Each cloud of rows lies close to a flat space through zero, with a little noise off it, and is much wider in some directions of that space than in others. After each cloud: how many dimensions does that space have?

[[ -7   3   2   1  -4   6   8  -1  -1  -3  -1  -4   4  -4   6  -8  -3   1
    1  -3  -3]
 [-11  -1  -1  -7  -2   7   1  -1  -3   2   5  -3  -3  -3   5   4   1   1
   -8   1  12]
 [  9  -2 -10   5   3  -7  -4   4   5  -2  -8  -5   7  -8  -2 -12  -3   7
    9  -5 -23]
 [ 17  -2 -16  12   5 -10  -3  12   1   2  -7   1   2  -4  -7  -1  -2   6
    5 -10 -18]
 [ -2  -1  -2  -5   4  -4  -5  -3   4   0  -2  -5   4  -4   2  -3  -1   1
    5   6  -9]
 [ -9   1  -5  -3  -4   6   7   1  -1  -2  -1  -9   4 -11   8  -8  -4   5
   -1  -5  -5]
 [ 17   0 -12  10   8 -14  -6  11   3   2  -6   1   3   0  -5  -2  -1   1
   10  -3 -20]
 [ -1   7   4   6  -1   1   7   4  -3  -2   0   1   2   2   4  -1  -3  -3
    4   0   0]
 [-16   2  13 -10  -5   9   4  -9  -3  -1   7   0  -3   2   6   5   2  -5
   -7   8  18]
 [-29  -1  12 -20  -7  18   4 -12  -6   3  14  -4 -11  -1  11  13   5  -3
  -21   8  37]
 [ 10  -8  -2  -3   5  -8 -12  -3   4   4   0   5  -6   5 -12   8   6   0
   -2   5   3]
 [ -6  15   1  16  -8  10  22  14 -10  -3   0   1   2  -2  12  -3  -6  -2
   -2 -15   4]
 [ 10  -4 -11   4   4  -7  -5   4   4  -1  -6  -5   6  -6  -4  -8  -3   6
    8  -4 -19]
 [ 10  -4  -6   5   1  -5  -3   1   4  -2  -6   0   4  -2  -6  -8  -1   5
    7  -4 -16]
 [ 11   0  -5   8   1  -4  -1   8  -1   2  -2   6  -4   4  -6   6   3   1
   -2  -6   1]
 [ -2  -2   4  -7   4  -2  -6  -5   1   3   3   3  -4   5  -2   9   4  -4
   -2   8   8]
 [ -2   2  -5   2   0   0   4   5  -1  -1  -1  -6   4  -6   6  -4  -3   2
    1  -5  -6]
 [-18   2  11 -11  -3   9   3  -7  -5   1   9   0  -6   3   8  11   3  -6
  -11   9  26]
 [ -5  10  -1   9  -5   5  14   7  -4  -4  -3  -5   7  -6  10 -10  -7   1
    6  -9  -9]
 [ -2   0   7  -5   3  -4  -5  -7   3   0   2   2   0   5  -1   2   2  -5
    2  11   2]
 [  1  -2   0  -2   0   0  -2  -3   1   0   0   0  -1   1  -2   0   1   0
    0   2   0]
 [  5   7   9  10  -3   0   5   5  -5   0   1  11  -5  11  -3   9   2  -7
   -2  -1  11]
 [ 19  -9  -1   2   6 -13 -14  -4   9   0  -7   5   1   6 -15  -3   3   0
   10   5 -16]
 [-14   4   2  -3  -7  12   9   1  -6   0   5  -3  -3  -4   9   2  -1   1
  -10  -5  14]
 [ 28 -14  -8   2  13 -21 -24  -1  11   3  -7   8  -2   9 -22   4   6   2
   10   8 -18]
 [ 15  -5 -14   5   6 -12  -7   3   7  -1  -9  -5   9  -6  -6 -13  -3   7
   14  -3 -30]]
  5

[[-21  -7 -14   4  -6   9   4  -1   8 -20  12   2  -1   6  19   3  12  -2
    4  -8  -3]
 [ 28   5   2   3  18   0   8  10 -14  16   3  20  15  -7   3 -11  18  -6
    5   4  -7]
 [ -8  -8   9  -9  -9   2 -18  -1   2 -16   6   7 -16   3  -7   5   5 -10
   15   7 -18]
 [-16   8   8  -7 -24   4 -14   7  -3   8 -10   5 -14   6   0  13  -5   1
    5 -10  -7]
 [ -3   1 -13 -12 -19   2  -4  12 -16  10 -19   3  -5  -8  -4   1  -1  -7
    6  -3  -9]
 [  9   1  -4  22  18  -2   3  -2  13  -3   3 -10   2   2  -1   6 -10   2
   -3 -11   9]
 [ -2  -9  -2   1  -5  -3   3   4  -4   3  -3  -5  -5  -5   3   0 -15  -2
    9 -14   7]
 [ -1   6  12  -4  -7  -1   3   1 -12  14   0   9   7   1   1  -5  -2   8
   -5   3   2]
 [-18   5  -6   6   2 -10   6   5  16  -5  -7 -14 -11   0  27   5   2  -2
   -5 -15  26]
 [  1  -2  12 -21   8  11   7  -7  -2   4   9 -13  -1  10 -14   1   5   1
   11   5   1]
 [ 35   8   3  13 -11   0  -1   6  -9  19  -2  13  14   8  -4  10 -10   3
   -2   2 -18]
 [  0  -7   5  17  28 -23  -8  14  -9  12  -8  15   2  -9   1  -9   2   8
   -6 -16   5]
 [ 15   7  -9  -4   2  12   2  -8  -3  -1   5  -7   4  -1 -15   9   4  -9
    7  17  -5]
 [  8  -4  10   0   1   0  -6   1  -2   6   5  17  -1   5  -6   5  -4  13
    3  -4  -9]
 [  0   1   1  -4  -5   7  -1  -5   7 -14   4  -4  -3  13  -5  10  -3   4
    4   7  -7]
 [ 14   1  -9   9   3  -7   6  -5  -2  10  -2   4  11  -2  -1   5 -11  19
  -16   3   7]
 [  5   5 -18   6  28  -5   6  -5  -1 -10   4   7   4  -7   3   8  14   7
   -2  15  12]
 [  7   0   5 -21 -25  19  13 -18   4  29   9 -12   7  -5  -2  -6  -4   4
   -8   0   7]
 [-16 -11  -6  -8   0   5  13   1 -17   1   8  -5  13  -6   5 -22  10 -10
    2  -4   1]
 [  2  16  -2  -4  -5  16  -4  -1   0   2   0  -1   0   2  -6   8  14 -10
    3  10 -10]
 [  6  -7 -13  10  20 -15  -7   5   5  -5  -5   2  -7  -9   3   5   7  -4
    0  -3   6]
 [ -1   0  -4  14  11   4   0  11  -5   5  -7  10  -1  -7  -3   0  -9   5
    7 -22   2]
 [-10   0   2  16  24  -9  10 -12  11   3  19 -14   9   2  17  -1  11   2
  -15  -2  26]
 [  9  -6  -1 -23  11  -4   5  -7  12  12  -8  -1  -4  -3  -7  -6   7  21
  -14   3   8]
 [ -2   2  -2 -11 -11   2   4 -13  11  -2   3  -2  -6  -4   5   0  -2   8
   -8  11   9]
 [ -8  -8 -16   0  15  -7  -2  -3   8  -2  -3   0 -12 -12   3   8   2  10
   -2  -7  16]]
  14

[[ -7  20  17   6 -18 -28   3   5  11   1   5  -2   4  12  -5 -12   7  -6
   -3 -10   3]
 [-17   0  -7  -1   6   3  -2 -18   0  -1 -10   3  -6  -1  -8  -3  19   1
   -2  10  -3]
 [  3   1   5   9  -2   1  -6   2  13 -19   6   0  -6  18  11  -1  -4   5
    1   2   7]
 [  9 -18   0 -10  -1   8   6   3  -2   7  -3  -3  -5  -4  11  13  10   0
  -13 -17  -3]
 [-17   7 -10 -17  -2   2   4  -5 -11  -3  -2   8 -12  -4 -19   5   6  16
   -4  16   2]
 [ -3 -22 -16 -14   7  -1  11  -9  -3   4 -10   1   3   2  -5   8   8   5
    1  -3  -9]
 [ 15 -34  -9 -20  24  11  -1  -4   5 -18 -15   2   6   3   8   9   8  17
   -2  -9 -12]
 [ -7  -7  14   8   1 -12  -3   5   4 -20   2  15  11   5   6 -15   3  -6
    0  -1   2]
 [  8  -5   6   3   5   4  -1  -7  -5   2  -5  16   4 -15   6  -4   7   2
    2  -4  -2]
 [-15  -1  -3   0  -8   1   0  -4  -7   2   6   9  11  -3  -7 -13  11  -1
    3  10  -7]
 [ -9  -7 -17 -10  -1   4   1  -5  -1   5   3  -8 -14  10   0  11   2   4
   11  -2  -8]
 [  2   8   9  -6  -2  -1   4   0  -3   0  -5  12  -3  -9   2   4  -1   2
   -2  -2   8]
 [  0 -16  -2   9  -3   9  -2  -9   5 -15  -6  -5  16   8   6 -11   6  -6
  -12   6   9]
 [ -2   3  -6  23 -10 -11 -12  -8  10   4   9 -11   4   9   0 -20  -5  -2
    1  -1   0]
 [  8   1   2  -8   1   5   4  11 -10  20  10  -9  -8  -8  -5   9  -6   0
  -11   2 -10]
 [ 14  -2  -3  -3   9  10   9  11 -12   3   2  14   2 -13  -3  10 -10  13
    7   3   2]
 [ 16  -8 -15   2  10   5  -6  -3  -3   6   4  -7   9  -1  -7  -7   7  14
   12  -6 -21]
 [  0 -13  -6  17   1   2   0   5  19  -1   9  20  26  11  17  -8 -11   3
   29  -4  -3]
 [  6 -16  -6   3   5   4   7  18  12  -8   2 -40   8  32   6  11  15 -17
   -2 -21  -8]
 [  2   9   5  19  -1 -20  -5   6  11  -1   3   3   3   3   1 -11 -16  -2
    7  -6   8]
 [  8  19  18  -5 -11  -2  -6  10   0  18   4 -19   5 -15   1  -3   4 -15
  -15 -12  -5]
 [  0   2   7 -10  -1  -9  -2   5  -7 -15   1  -5  -8   7  -1   1   4  -7
    4  -6  -4]
 [-21 -19 -25  13   2 -21  -9  12  -5  -9  13 -12   8  14 -12 -18  -7  -7
   20  -6 -11]
 [  3   7  18 -30   7   1   5 -11   3  16 -16  22   4 -19   9  12   8  -1
    6  -2 -14]
 [-11  -9   9   7   8  -3  -2   7   6 -19  -1  14   8   2   4  -8 -10  -3
   -7  10  11]
 [ 18   3   8  -5   4   1  14  -1  -4   6   0  -3  -8   4  -7  13   6  10
  -12   7  -6]]
  15

[[-22  16  10  -1  21   8   8   2  12   3   7 -17  -9  -2  -4 -13  -8   4
    4  -9  -1]
 [  0 -16 -21   3   5   0 -13  10  -9  16   8  -1  25  26  14  24  13  13
  -13  16 -14]
 [ 17 -14 -19   8 -16   5   7 -13  -9   7  -1   8  40   3  -3   5  22  -3
    1   1   2]
 [-10  -2  -9  -2   4   2  -3   1   0   9  15  -6   4  12   3  -2  -1   9
    5  -3  -4]
 [ -9   3  10   3  11  -4  -7   3   0  -3   0  -2 -23   2   4   1 -11   6
   -5  -2  -5]
 [ -7  13   6  -8   2   8   7   7  12  -1   1  -9  -4  -6  -2  -6  -4  -8
   10  -6   4]
 [  2   7   4  -3  -5   5  10  -2   8  -3 -10  -5   4 -13  -5  -7   2  -9
    7  -3   5]
 [ -6   8   2  -5   2   2   4   1   7   0   4  -4  -1  -3  -5  -8  -1  -2
    5  -4   3]
 [-14  13   7  -7  10   3   1   3   6   0  15  -1 -10   2  -7 -11  -6   0
    6  -8   7]
 [ -6  -3   0   4  11  -3  -8   7  -2   3   0  -4  -3   9   8  10  -1   9
  -13   9 -10]
 [ -3  -1   8  -3  11 -11 -10   0  -4  -1   6   7 -10   3  -2  -2  -2   9
  -16  11  -3]
 [ -6  -1   2   9   5   1   1   2   3   0 -14 -16 -11  -3  10   3  -8   7
   -2  -1 -12]
 [  0   1 -10  -4  -5   4   5  -5   0   6  15   2  19   3  -7  -8   9  -3
   10  -7   8]
 [  4  -2  -4  -7 -12  -4   0  -5   2   0   2   1  -2  -6   0  -8  -5  -3
   10   0   3]
 [  5 -17 -14   4  -2  -6  -8  -1  -7   9  -1  -2  17   9  10  11   9  12
  -10  15 -14]
 [  3   6  11   4   2   0   5  -5   1  -8  -9   5  -6  -9  -6  -4   0  -6
   -2  -2   5]
 [  3  -5   0   3  -8  -6  -2  -3  -1  -3 -11  -6 -13  -7   7  -2 -10   3
    2   0  -7]
 [  8  -2  -3  -1 -14   0   0  -1  -4  -4   1   9  -4  -2  -2  -1  -3  -9
   11  -9   7]
 [  4 -13  -4  12  -1  -7  -3  -3  -3   2 -20  -9  -3  -2  14   8  -3  11
  -11  10 -18]
 [ -2   3   2   3   2   2   6  -2   5   0  -9  -8   0  -7   0  -5   0   1
    0   0  -2]
 [ -5  13  19   0   2   2   4   4   6 -11  -9  -2 -31 -12  -4  -6 -16  -9
    8 -13   6]
 [  0  -3  -6   3   0   3   1  -1  -3   5   4   2  12   7   0   3   6   0
    0  -1   0]
 [ 12  -8  -9  -1  -6  -2   0  -6  -8   2   4  13  23   4  -6   3  15  -2
   -4   7   5]
 [ -2   6  -7  -8  -7   9   4   4   4   3  10   0   9   4  -3  -2   2  -9
   16  -9   8]
 [ -4   2  -3  -6  -2   2   2   1   5   3   8  -2   2   0  -2  -6  -2  -1
    8  -4   2]
 [ -5   4   9  -3   8  -3  -5   4   1  -4   6   4 -12   1  -3  -2  -5   2
   -6   2   2]]
  7

[[ -2  -8  -8  -6  17  11  -5  -8  11 -12   2  19   3   1  -9   9  -1   1
   11  15 -13]
 [  8 -11   7   6  -7  -9   8 -14  -5   7   4   5 -35  -1   2   4  12   0
  -21   4   4]
 [  0 -14   6   1  13  -3  -7 -23 -27  12  -4  12   1 -10  -1  -4   4   3
   -7   4  -1]
 [ -4 -13  -6  -5  -5  -8   0 -13  11 -27  -4  12 -20 -16  -1  15  11  -2
   10   0   5]
 [  1  -5   1  -7   0 -15   5   6 -10  -9   0   1   4  -1  -2   3  -2 -15
   -1   7   6]
 [  5  16 -18 -13   4  16  -5   7   4  10 -11   3  36  -2 -29  15 -17  18
   -1  31   5]
 [ 15  14   2   4   1   2  -1 -19 -18  -3  -3   2  27  27  31 -29 -10   2
    2  -6 -14]
 [  7  -1   5  11  -4   2  -3  -1   5   4  -6 -12 -11   2  10  -5  -3   5
    0 -19  -7]
 [  6  -7  12  -6   1 -23   0   6 -15 -10  -1   8  -5   3  -7 -16 -10 -25
   -2 -30   8]
 [-22  -7  -6  -2  21  14   1 -18  -8  22  15   3  18  16  -4  -9   2  12
   -4  19 -12]
 [-29  -9   9   4  25   6 -13  14  -9  16  15  -4  -1 -19  -1  -4   8  -7
    8  -8   2]
 [ -3 -13  -6 -13   1  -7  -2  -7  -3  13  -8  10 -12 -23 -20   3   2  -3
  -13   4  14]
 [ -3   0  -9   1 -30   3  19   6  12   4  -6  11  10   0 -15   9   1  14
   -1   9   3]
 [ -2   7 -18   9 -14   3   1  23  21  11  -3 -16  12   3  -1   1 -16   4
    5  -9   8]
 [  3  -6  -3   8  -8  -1   5   9  -3   8  -1  13   2  -3   6  -3  -3  -3
   -2   2  -1]
 [ -4 -13 -12  -8  10  -6  -9 -10   6   2 -13 -19  19   9 -23 -11  -8  -5
    3  -5  -1]
 [ -7 -13  12  19 -16  10  15   4   2   7   4   2   4  12   4   1  21   9
    6  12 -20]
 [-10  21  -3 -20   4  17  -1  10  11   1   8   6  -3 -17 -15  18   9  12
   -2  18  10]
 [-29 -32  -8  -1  36   1 -17 -31 -21  26   7  16  11  -9 -41   0  -1   7
   -6  13   6]
 [-12   3  12   4  -5   9  13   6 -18  35  11   1   8   3 -14  -2   7  15
  -18  13   1]
 [-13   1  11 -17   9  -4  -3 -16  -8 -16   1   9  -7 -14 -33  19  -2  13
    6 -13  13]
 [-16  -1   5 -13   5  -5  -4   2   3 -12  10   2  -8  -4  -3 -10  19 -19
    5  -4   5]
 [ -9   0  16   1   7  17  -1  -3  -5  13   4   8  -9 -13  -3   7  13  17
    1   0 -10]
 [  9   0   1 -13  13   9  -2  -8  -7  14 -21  -9  21 -11   1   4 -12  16
   -2  12 -15]
 [  6   6  -7  -5  -2 -15   7 -15  -8 -21   3  -1 -11   3  28   9  -5  -1
   -2   7   9]
 [ 10   8 -21   2 -13   6  -3 -14   9 -16 -10   5  29  13 -10  10  -5  12
   10  23   4]]
  14
